Every row belongs to one group in each of 3 separate groupings. Each group adds its own fixed numbers to the row, and there is some noise. The rows also spread widely along 10 directions, which tell nothing about the answers.
In the rows, zero is written as 128.
Known rows, each followed by its group in each grouping:
[132 119 156 116 137 112  95  52 117 122 152 164 152 188 155 108 106 131
 149 123 198 117 139 162  74 155 171 125  64 182 162 126 127 179]  k_232 (3) k_717
[133  94 126 112 133  91 138 130  85 107 104  96  69 128  86 115  58  96
  85 108 125 161 155  85 110 106  94  98 157 174 101 114 103 161]  k_385 (1) k_770
[105  99 165 101  95  97 153 157 187 110 107 127 123 175 125 150 111 168
 140 131 122  63 101 123  91 151 140  78  92 112 166 157 136 128]  k_385 (3) k_914
[124 134  90 146 164  98  94 146 136 161 145 124 135  67 117 129 179  53
 104 134  76 100 199 168 158 153 111 133  98 102 115 174 146 136]  k_232 (4) k_379
[131  91 131 135 149  86 135 169 141 101  92 124 106 109  99 139 158 107
  60 104 144 122 177 114 156 104 140  96 151 126 111 146 167  92]  k_452 (1) k_992
[105 129 117 166 118 168  94 173  97 102 131  92 124 153 177 211 117 183
 168  90 110  91 130 120 165 159 133 142 161 112 134 153 165 139]  k_452 (2) k_914
[132  99 110  96 177 114 117 100 133 156 166 159 112 123 115  92 164  98
  98 115 141 171 177  97 119 138 153 147 133 119  90 121 116 135]  k_452 (0) k_596
[122 136 154 110 116 130 142  51 147 137 160 199 148 189 115  68  85 144
 126 178 139 185  67 142 108 134 132 130 105 170 154 112  89 124]  k_385 (0) k_992
[117 128 137  94 135 142 163 110 166 145 147 180 135 157 112  67 131 160
 110 153 113 166  77  96 135 126 124 125 147 137 123 114  94  88]  k_452 (4) k_379
[129 136 131 160 135 115  89  83  75 116 126 122 142 158 141 148  87  99
 124 123 177 150 155 175 116 118 140 122 109 210 130 124 150 165]  k_452 (2) k_770
[123 125 151 134 117  71 168 115 167 110 101 183 140 159  96 106 131 136
  81 148 195 128  75 161 120 108 167  89 129 168 156 126 166 136]  k_452 (4) k_717
[151  88 156 102 174 170  71 107 109 106 176 149 129 187 186 136 170 181
 122  97 171 164 199  84 139 160 180 154 121 125 136 148 127  91]  k_232 (1) k_596
[117 125 107 145 146  96 118 150 106 125  91  95 119  83 120 125 111  57
 105 118  78 112 163 145 128  78  86  99 117 158 107 127 130 130]  k_232 (2) k_717
[112 122 140 135 133 141 127  76 126 117 155 182 147 163 152  74 123 164
 112 143 167 119 107 146 114 147 158 157 101 158 159 132 132 136]  k_232 (2) k_992
[103 159 136 144  87 147 136 120 149 137 115 141 161 152 134 120  84 127
 142 175  71 130  58 155 140  81  82  87 108 168 147 116 106  88]  k_232 (2) k_379
[113 125 117 139 120 155 112 149 121 127 141 143 115 126 143 143 145 148
 125 104 122 148 128 101 161 113 133 122 180 124 112 102 147 121]  k_232 (3) k_596
[117 102 117 124 134  74 153 142 143 139 144 124  86 118  85 134 123 130
 107 125  95  83 136 104 124 193 127 125 136  89 140 179 129 181]  k_452 (1) k_770
[115 135 114 138 103 117 129 132 138 162 127 151  90 118  79 142 107 115
 114 101 121 204 108  96 157  80 123  97 205 129  94  73 135 142]  k_232 (3) k_992
[127 115 116 128 162 124 108 107 111 119 136 150 134 105 139  80 150  88
  83 126 151 135 178 140 126 100 136 122 121 176 109 115 139 122]  k_232 (3) k_596
[125  79 121  87 151  96 138 129 123 135 144 101  60 132  78 123  74 129
 112  95  56 126 159  48 118 180  84 131 151  88 102 161  74 162]  k_452 (1) k_992
[116 132  91 158 144 111 127 112  97 133 126 136 103  80  93  73 104  48
  72 128 106 151 143 144 142  88  92 132 152 173  96 100 124 153]  k_385 (1) k_992
[ 99 153  92 163 120 134 113 139  95 147 113 104 114 103 127 153 104  75
 149  94  83 141 118 136 143  81 101 122 165 150  90  84 138 157]  k_452 (2) k_717
[124  94 138 100 116  85 112 151 190 185 149 122  80 140  91 185 141 115
 149  87  78 130 160  79 117 156 146  97 116  39 121 146 120 146]  k_232 (1) k_992
[127 118 154 108 121  79 132 112 199 157 140 170 141 175 111 146 162 129
 124 133 179 111 118 159 104 159 187  97  80 104 156 148 156 140]  k_452 (4) k_379
[114 124  96 136 160 149 146 134  95 103 129 148 126  71 122  38 129 114
  54 158  73 134 134 111 163  99  67 135 166 178 104 125 102  93]  k_232 (3) k_596
[134 128 146 133 130 131 109 128 106  94  98 104 143 156 133 147  77 110
 115 134  87 146 134 140 144  91  76  84 120 191 117 138 113  88]  k_452 (4) k_596
[111 115 123 114 147 172 142 118 111 121 163 165 122 134 155  66 141 193
 115 129 126 142 111  80 135 153 140 172 160 135 133 122 105 121]  k_232 (2) k_770
[109 142 114 140 110 159  83 101 107 162 149 123 114 144 138 153  95  86
 178  84 111 175 140 128 121 103 121 128 145 148  94  67 119 162]  k_385 (3) k_992
[ 99  92  87 118 147 158 125 182 132 129 146 113  86 102 176 145 196 140
 145  48 125  64 170  82 121 159 175 160 147  58  84 110 158 154]  k_452 (0) k_596
[118  85 125  90 140 132 147 146 134 116 123 119  92 138 123 105 123 148
 110  96 121 117 134  66 116 129 126 121 148 117 103 121 107 117]  k_452 (1) k_379

New rows. What belongs after each?
[112 117  97 131 143 135 143 129  99 106 152 137 106 109 118  85 100 133
 101 158  67 118 118 111 143 165  74 152 149 131 124 154 103 148]  k_385 (0) k_596
[121  98 149 133 125 123 135 161 121  74  87  98 124 143 160 136 130 134
 107 108 142  67 152 132 112 118 139  99  99 162 140 140 148 105]  k_385 (1) k_770
[139 120 140 158 161 155  74 114 101  81 158 156 161 168 172 172 168 186
 122 106 191 124 183 147 171 192 180 167 146 136 159 174 184 111]  k_452 (3) k_992
[133 115 141 113 140 202  82 108  94 120 166 120 119 177 183 138 110 170
 166  83 102 160 151  76 142 139 128 154 138 129 119 111  89 105]  k_232 (1) k_992
[ 97  96 132  78 130 142 168 125 166 138 139 159 106 139 138  63 148 146
 123  92 140  98  99  74  76 114 159 119 129 122 102  75 111 130]  k_452 (3) k_596
[135 134 125 138 147  90  74 118 132 161 153 121 132 130  97 193 119  77
 134 140  68 152 185 146 149 159  98 101 116 117 125 180 134 141]  k_452 (3) k_596
[125 125 102 123 155 170  99 145 106 146 150 137 117 109 126 122 141 137
 110 127  81 213 160  71 190 106  99 153 202 114  89 116 106  76]  k_232 (2) k_379
[102  85 101 102 136 127 124 153 109 148 146  88  57 116 110 135  88 126
 146  65  62 120 160  50 106 160  96 154 164  70  87 119  98 177]  k_385 (2) k_992
[109 123  88 136 143 146 139 161 117 144 122 115 100  63 137  82 167  77
 106  95  76 115 152 104 136  83 120 128 147 138  82  88 118 123]  k_232 (1) k_770
[110 116 109 139 125  83 151 139 106 118 121 133  87 117  73 120  69 131
  91 140 103 147 104 103 141 137  86 129 187 135 128 139 127 173]  k_385 (2) k_717
[105 120 137 120 105 152 149 146 163 116 125 145 132 158 162 137 146 162
 145 115 121  99  85 118 123 117 155 108 122 121 129 107 139 105]  k_452 (0) k_596
[106 140 130 129  97 144 164 126 159 112 111 162 147 153 132 104 119 156
 122 160 128 122  51 138 140 102 131 103 131 157 142 107 126  94]  k_452 (0) k_379
[110 124 134 116 122 135 163 112 148  92 102 151 153 150 147  71 119 140
 110 156 140  89  81 144 111 107 128 107  90 178 141 121 117  93]  k_452 (0) k_379
[109  98 111 103 164  96 156  77 132 118 161 161 119 112 116  20 116 110
  94 156 110  63 138 137  78 195 116 169  62 130 145 166  96 177]  k_385 (0) k_992
[121 122  96 140 158 157 128 137 115 119 153 164 115  97 122  88 163 140
  88 137 102 179 143  96 186 137 118 178 192 115 106 127 127  97]  k_385 (0) k_992
[119 111  80 146 159 134 109 161  96 126 146 119 102  85 148 150 187 124
 125  77 132 106 188 110 161 175 160 172 164  93  97 140 167 166]  k_452 (0) k_770
[131  98 160  96 132  90  92 117 169 163 140 112 112 167 120 169 121  84
 152  96 107 122 180 121  87 141 147  97  64  98 130 146 115 134]  k_385 (1) k_992
[114 110 113  98 124 108 115 112 118 149 144 102  92 143  97 136  55 105
 155 118  69 126 143  99  99 166  73 115 118 119 115 137  84 176]  k_385 (3) k_379
[101 120 146  95 123 155 133 110 172 151 123 141 154 161 169  88 150 111
 154 108 139 100 110 129  71  76 163 108  66 151 117  73 111  88]  k_452 (2) k_379
[106 116 122  86 123 124 165 124 176 156 127 153 117 130 115  82 140 115
 129 126 112 125  93  99 103 103 138 109 114 116 102  91 101 113]  k_452 (0) k_379
[ 98 153 114 125 108 126 140  98 167 196 164 177 124 135 112  82 131  86
 152 135 121 150  67 156 103 115 149 125 120 134 119  79 117 176]  k_385 (4) k_914
[144 117 147 118 163 104 135  98 119 100 128 160 143 151  98  86  96 126
  60 180 110 180 128 128 153 124  84 110 133 184 131 164 104  89]  k_452 (4) k_596
[122 121 153 128  94 137 101 125 144 129 158 137 118 206 140 200  97 173
 166 120 127 138 103 114 130 163 145 110 129 104 161 142 135 142]  k_385 (1) k_596
[137 153 130 162 128 108  95 125 116 129 116 151 143 142 100 184 122 109
 114 134 139 218 133 144 188  90 126  96 194 167 120 117 160 109]  k_452 (3) k_717
[124 105 100 135 183 144 128 154 105  95 139 163 125  97 144  98 201 163
  82 100 157 127 168  91 170 156 161 176 201 118 112 137 167 114]  k_452 (3) k_717
[104  97 123 116 116  76 168 154 191 142 131 169  96 104  79 110 158 152
  90 124 123  85 115 102 125 163 151 112 146  67 142 151 152 153]  k_232 (3) k_992
[119  78 141 120 142 130 117 129  98  77 132 131 105 170 140 135 102 190
 104 102 174 119 156  98 123 173 145 154 147 127 144 154 148 142]  k_385 (2) k_992
[116  87 122  87 141 113 146 104 112 122 121 115  84 139 111  91  72 117
 125  93 110 122 137  83  83 132 111 128 118 141  94 108  84 166]  k_452 (0) k_992
[136  94 138  86 161 133 116  98 128 122 149 136 125 155 145  73 127 130
 113 128 126 118 164 102 102 147 129 135  77 141 133 143  85 116]  k_232 (1) k_379
[107 151 128 151 130 186  98 124 109 120 109 114 171 118 186 103 126  90
 141 123  67 119 138 156 140  55  92 116  90 188 114  97 109  64]  k_232 (2) k_992
[127  79 126  95 148  77 122 134 106 109 108  77  80 151 119 155  73 116
 140  70 114  69 174 103  76 182 112 119  97 123 120 160 113 205]  k_452 (4) k_717
[130 113 141 133 161 171 118 106  95  67 131 147 155 155 182  77 135 149
  90 134 154 115 137 131 135 115 134 141 111 202 136 131 123  80]  k_452 (1) k_596
[109 154 131 154 125 147  89 120 138 138 135 129 172 142 166 158 140 104
 165 132 103  91 133 188 135 132 135 110  83 155 145 143 147 125]  k_452 (3) k_914
[128 116 114 126 172 108 128  99 105 109 151 171 131 112 109  64 128 129
  83 161 124 136 147 129 136 173 111 163 142 153 143 166 121 143]  k_385 (3) k_717
[135 160 157 130 106 118 123 104 155 156 122 162 150 173  97 143  88 123
 132 169  84 225  72 136 156  83  96  75 146 165 140 115  99  93]  k_232 (4) k_717
[114 119 148 134  83  91 148 143 165 127 107 145 117 157 120 166 132 155
 134 110 184  93 103 144 105 125 179  75 125 132 153 116 177 166]  k_232 (3) k_770
[103  99 103 104 164 122 159  85 116 125 176 161 105 101 113  14 105 145
 100 142  80  64 126 101  97 211  96 180 104 123 142 167  78 186]  k_232 (3) k_992
[121 107 147 132 114 165  99 140 113  98 116 106 115 173 166 168 108 149
 152  75 136 131 141 100 131 110 136 119 138 141 120 103 136 109]  k_385 (1) k_992
[123 132 168 122 123 108 120  88 156 135 125 155 173 163 149 101 134 104
 123 157 148 112 126 178  84  99 152  89  41 188 162 131 125 105]  k_232 (2) k_770
[113 129  94 173 130 104 120 164 135 111 118 145 133  81 126 139 183 115
  85 131 156  66 156 174 169 140 148 123 139 120 142 156 203 141]  k_232 (3) k_379
[100 118 108 119 133 149 105 103 106 161 175 116  96 150 133 141  81 138
 177  87  72 118 130  90 105 182 112 168 134  95 115 124  94 189]  k_452 (2) k_992
[118 150 115 147 125 126 108  96 151 184 179 159 125 141 106 145 126 111
 150 133  75 150 113 132 149 164 127 141 134  96 135 143 118 153]  k_452 (1) k_992
[140  97 144  96 175 107  75  80 109 133 159 123 128 153 124 121 104  96
 129 118 117 143 217 119 100 178 115 144  80 137 129 168 101 142]  k_385 (3) k_992
[ 95 150 139 137  85 124 137 119 175 161 115 143 140 164 156 151 137 110
 189  85 152  76  64 173  77 104 181  93  82 134 137  70 159 176]  k_452 (4) k_717
[112 116 107 136 138  85 147 127 142 121 117 162 123  92  94  78 148  88
  62 148 165 112 141 155 128 117 133 116 131 154 127 125 163 136]  k_385 (3) k_379
[124 142 112 144 149 114 119 141 163 160 164 175 139 104  80 142 165 135
 104 160  57 170 139 112 200 172 104 141 185  79 131 180 133  97]  k_452 (3) k_992
[106 140  93 162 127 125 134 129  96 133 122 142 108  96  99 108 106  92
  85 128 123 168 107 133 155  73 107 122 190 171  92  88 148 143]  k_452 (2) k_596
[126 125  99 134 149 166  78 112  64 108 159  96 124 145 155 146  77 132
 161 136  69 134 166 120 150 189  74 169 123 137 124 166  95 147]  k_385 (0) k_379
[118 147  82 152 169 152 108 103 109 151 160 158 147  83 143  76 174  68
 105 146  97 146 151 157 155 111 121 158 125 156  94 114 127 114]  k_452 (0) k_596
[101 153  91 160 130  86 150 118 171 171 138 171 135  74  93  89 167  54
 102 152  89  92 109 184 137 126 132 126 107 115 123 131 151 155]  k_452 (0) k_992
[139 131 113 152 163  72  86 139 135 154 147 127 128 103  89 173 149  65
 109 155  56 137 191 154 167 174  98 128 118  92 142 206 140 140]  k_385 (1) k_717
[107  88 103 140 175 148 102 124  74  87 142 110 114 115 177 107 148 135
 116  63 164  50 200 124 110 178 157 195 110 131 113 145 158 172]  k_452 (2) k_992
[123 143  88 175 138 148  74 130  89 141 177 139 114 119 126 186 133 131
 145 119  99 178 160 129 197 185 118 181 188  90 119 151 155 160]  k_385 (0) k_992
[129 100 121 132 147  72 119 138 133 124 132 148 103 115  69 142 130 117
  76 130 132 155 177 113 155 163 120 122 169 109 126 169 155 142]  k_385 (3) k_992
[ 98 119  82 148 140 113 118 149 125 156 160 114  88  83 127 123 146  88
 133 102  91  61 152 138 121 176 132 159 119  90 119 149 144 205]  k_385 (1) k_914
[104 109 102 167 163 162 144 133  69  54 122 145 132 105 157  63 131 174
  65 121 154  85 133 126 161 144 121 188 169 173 129 143 155 119]  k_452 (2) k_992
[125 128 127 144 126 179 103 119  75  77 124 139 139 179 185 147 115 178
 150 105 183 164 118 122 148 119 154 151 165 176 130  91 147 124]  k_385 (0) k_717
[124 100 127 126 143 145 111 135 104 124 166 154 105 155 132 140 145 186
 119 105 172 178 152  79 148 170 166 173 194 109 125 129 151 146]  k_385 (2) k_770
[111 112 127 141 122  48 185 153 187 122 115 175 109 104  58 100 148 130
  51 160 133  93 101 145 145 158 135 106 144  97 155 174 173 147]  k_385 (4) k_992
[131 141 142 117 134 151 101 110 128 117 107 119 168 147 154 112 107  76
 134 159  85 162 140 154 129  67  84  93  78 193 116 111  90  51]  k_385 (0) k_379
[106  84 131  86 120 117 162 125 160 150 134 145  73 147 125  93 139 127
 120  62 176 113 104  73  67 100 184 107 135 118  92  55 123 166]  k_452 (1) k_596
[111 103 108  98 133 143 130  99 102 150 156 123  73 136 120  85  72 128
 145  78  97 143 123  74  98 148 107 154 147 124  93  91  75 196]  k_232 (4) k_992
[111 138 106 164 120 151 101 175 110 112 134 107 129 108 136 180 122 127
 136 136  37 110 144 128 183 145  71 123 165 114 129 160 145 109]  k_385 (3) k_596
[119 133 157 103 121 167 119  62 136 133 194 190 153 207 148  94  95 190
 153 169 115 161  80 114 112 180 125 149 119 145 167 135  83 126]  k_385 (3) k_596
[121 122 111 122 159 147  92  90  88 139 142 120 118 119 137 101 113  83
 134  83 122 150 176 116 113 115 122 144 129 164  84  90 108 152]  k_452 (3) k_992
[112 155  89 169 125 155 127  93  97 147 160 175 114 100 114  69 117 106
 100 130 124 182  96 132 169  94 121 153 184 168 108  80 122 153]  k_232 (1) k_992
[135 106 151 119 137 107 114 116 125 111 113 132 122 163 100 155  91 137
 104 114 141 175 153 103 140 118 121  98 155 155 121 134 129 108]  k_452 (3) k_992
[130 132 137 147 132 139 128 118  94  63 104 124 154 147 133 106  70 134
  97 176  78 147 117 146 163 117  59 118 124 195 145 159 106  77]  k_385 (0) k_992
[122 107 145  89 138 133 123  91 174 177 181 176 114 158 123  92 150 138
 140 115 109 151 129  86 106 152 160 139 101  91 134 125  88 128]  k_232 (1) k_992
[105 153 105 158  91 159 117 134 117 126 112 130 129 142 151 150 107 108
 155 120 137 153  92 153 144  79 126 110 148 164 112  71 152 130]  k_385 (0) k_379
[112 107 136 121 109 132 110 127 115 132 118 105  96 158 130 155  74 121
 153  78 129 144 134 104  98 103 124 114 135 137 106  87 125 152]  k_385 (2) k_992
[110 154 115 172 113 116 120 138 114 114  99 105 154 108 138 149 114  79
 132 139  79  76 133 185 139 117  92  91 103 178 136 142 146 134]  k_452 (3) k_770
[139 139 116 135 157 167  65  98  75 120 136 118 150 129 156 122 106  92
 129 131 111 179 184 136 157 101  92 129 127 196 106 118 106  98]  k_232 (3) k_379
[115 140 132 135 108  87 141 135 158 147 118 126 125 130  88 139  82  95
 131 173  13 113  86 137 134 133  61  86 109 123 152 165  94 125]  k_385 (1) k_717
[ 96 131  93 169 118 112 149 153 143 104 119 143 129  90 147 107 165  99
 102 138 131  36 116 187 125 134 142 130  97 130 136 135 185 156]  k_385 (0) k_596
[107  94 116 109 133  81 151 176 146 136 113  93  81 104  80 145  92 110
 103 119  32  98 137  77 124 139  71  97 145  87 106 162 109 134]  k_452 (2) k_596
[127 131 144 115 134 145 119 110 129 134 136 152 140 165 128 135 110 152
 144 128 105 181 108  98 140 120 122 119 162 151 129 113 104 103]  k_452 (3) k_717
[ 99 126  67 141 139 156  95 144  84 171 156 106  76  76 137 126 127  74
 139  67  83 151 165  90 133  97 112 153 178 114  57  69 123 180]  k_232 (2) k_596
[108 130 129 137 146 119 145 148 177 138 110 153 159  92 119  88 178  90
  85 149  74 108 132 141 145  87 119 113 114 128 121 135 135  57]  k_452 (2) k_992
[ 92 125 135 131  86 156 155 161 184 136 121 151 120 153 164 136 173 153
 147  86 149  78  61 119 111  92 186  96 130 110 124  69 159 114]  k_452 (1) k_596
[133  97 135 116 183 123 121 126 137 102 147 167 145 119 124  90 179 156
  73 138 127 110 183 109 154 184 141 160 134 116 139 188 139  86]  k_452 (3) k_992
[124 140  97 149 164 169  92 143  97 129 170 129 138 106 143 130 142 129
 129 159  39 167 156 117 196 167  82 176 161 116 120 174 110 103]  k_385 (0) k_914
[ 78 106 127 114  82 143 202 172 192 134 102 149  86 126 132  92 155 154
 128  65 139  67  45  78  99  75 177 102 160 100 104  44 144 126]  k_452 (1) k_992
[118 127  90 126 147 143 103 110  93 161 164 145  93 109 126 109 128 111
 141  83 129 175 150  91 126 129 138 159 184 127  87  80 117 184]  k_232 (3) k_717
[106 125 125 143 122  97 118  97 134 140 146 151 127 142 127 113 113  92
 120 137 156  99 122 179  88 132 147 120  80 156 145 124 151 182]  k_385 (2) k_596
[139 114 156 104 139 105  89  64 109 143 159 132 128 204 132 151  87 125
 157 104 182 153 160 139  83 176 166 125  83 163 137 137 121 193]  k_452 (4) k_770
[104 109 107 132 130  86 129 166 156 136 111 114 108  80 118 132 159  58
 106 101 106  60 170 146 104 115 126  94 104 112 106 125 161 146]  k_385 (3) k_596
[128 127 128 143 155  71 138 166 160 125  88 148 142  82  78 112 161  74
  51 177  83 166 152 143 173  73  92  95 154 140 125 158 148  57]  k_385 (2) k_717
[127 124 140 115 107 146 107 111 135 145 175 152 108 198 123 169  97 187
 163 127 125 176 102  86 144 182 138 138 159  96 149 140 111 144]  k_385 (1) k_379
[103 110 127 110 129 105 186 141 159 115 105 154 123  99 107  41 141 118
  80 149 104  88 103 115 103 112 113 109 126 154 128 121 117 114]  k_385 (3) k_770
[105 112 119 117 137  98 143 110 153 130 154 147 134 128 123  82 119 143
 116 172  85  36 118 150 102 201 109 140  59 107 178 202 111 162]  k_232 (2) k_379
[119  78 156  79 136  77 184 141 198 113 116 163 111 140  90  80 141 156
  80 157 108  99 119  91 103 158 132 110 101  86 147 167 112  99]  k_385 (0) k_992
[100 149 112 134 116 130 149 101 155 161 150 168 132 128 119  78 124  99
 126 140 102 115  69 155 112 115 126 120 118 151 123  97 118 154]  k_452 (4) k_596
[107 125 114 119 122 123 103 135 175 189 181 138 111 138 135 162 167 104
 177  98  90  92 140 131 104 183 159 138  98  54 125 132 140 182]  k_385 (4) k_596
[106 132  95 116 106 121 122 110 128 174 129 120  92 124 115 124  93  56
 159  96 127 160 120 128  92  85 126 107 122 139  79  54 116 179]  k_385 (0) k_379
[122 136 136 149 138 168 107 133 113  87 152 160 162 154 172 146 148 208
 144 143 108 108 122 129 171 190 130 158 146 121 175 176 140 111]  k_232 (3) k_717
[109 134  95 177 142 136 133 134 104 103 141 142 121  88 118  90 128 119
  87 140  86 103 127 139 172 148  95 159 157 136 133 153 139 137]  k_385 (1) k_992
[123 122 115 151 136 179  92 130  75  73 123 113 141 160 198 160 129 161
 144  96 174 108 154 144 151 139 151 151 130 165 126 124 159 122]  k_452 (0) k_379
[139 115 111 133 179 109 124 163 131 119 110 142 130  76 110  93 187  95
  61 134  99 154 180 118 175 100 115 125 162 129 101 146 142  78]  k_232 (4) k_717
[121 120 114 123 141 131  77 103  88 124 153  95 124 143 144 149  77 104
 163 116  90  95 181 140 109 185  88 142  88 137 132 162 108 173]  k_385 (3) k_379
[110 138 124 125 126 190  83 138 144 153 148 115 147 144 192 148 165 103
 187 101  76 107 148 128 126 120 134 136  91 113 117 106 114  87]  k_385 (1) k_379
[122 104 114 154 161 112  95 180  94  79  99  94 126 106 150 169 144 114
 105 108 110  88 200 138 154 144 112 138 132 123 130 178 172 114]  k_385 (2) k_717
[141 127 129 122 137 145  90 103  92 132 145 143 117 159 125 144  97 128
 118 129 130 245 147 100 162  88 116 114 168 165  99 100 106 107]  k_232 (0) k_596
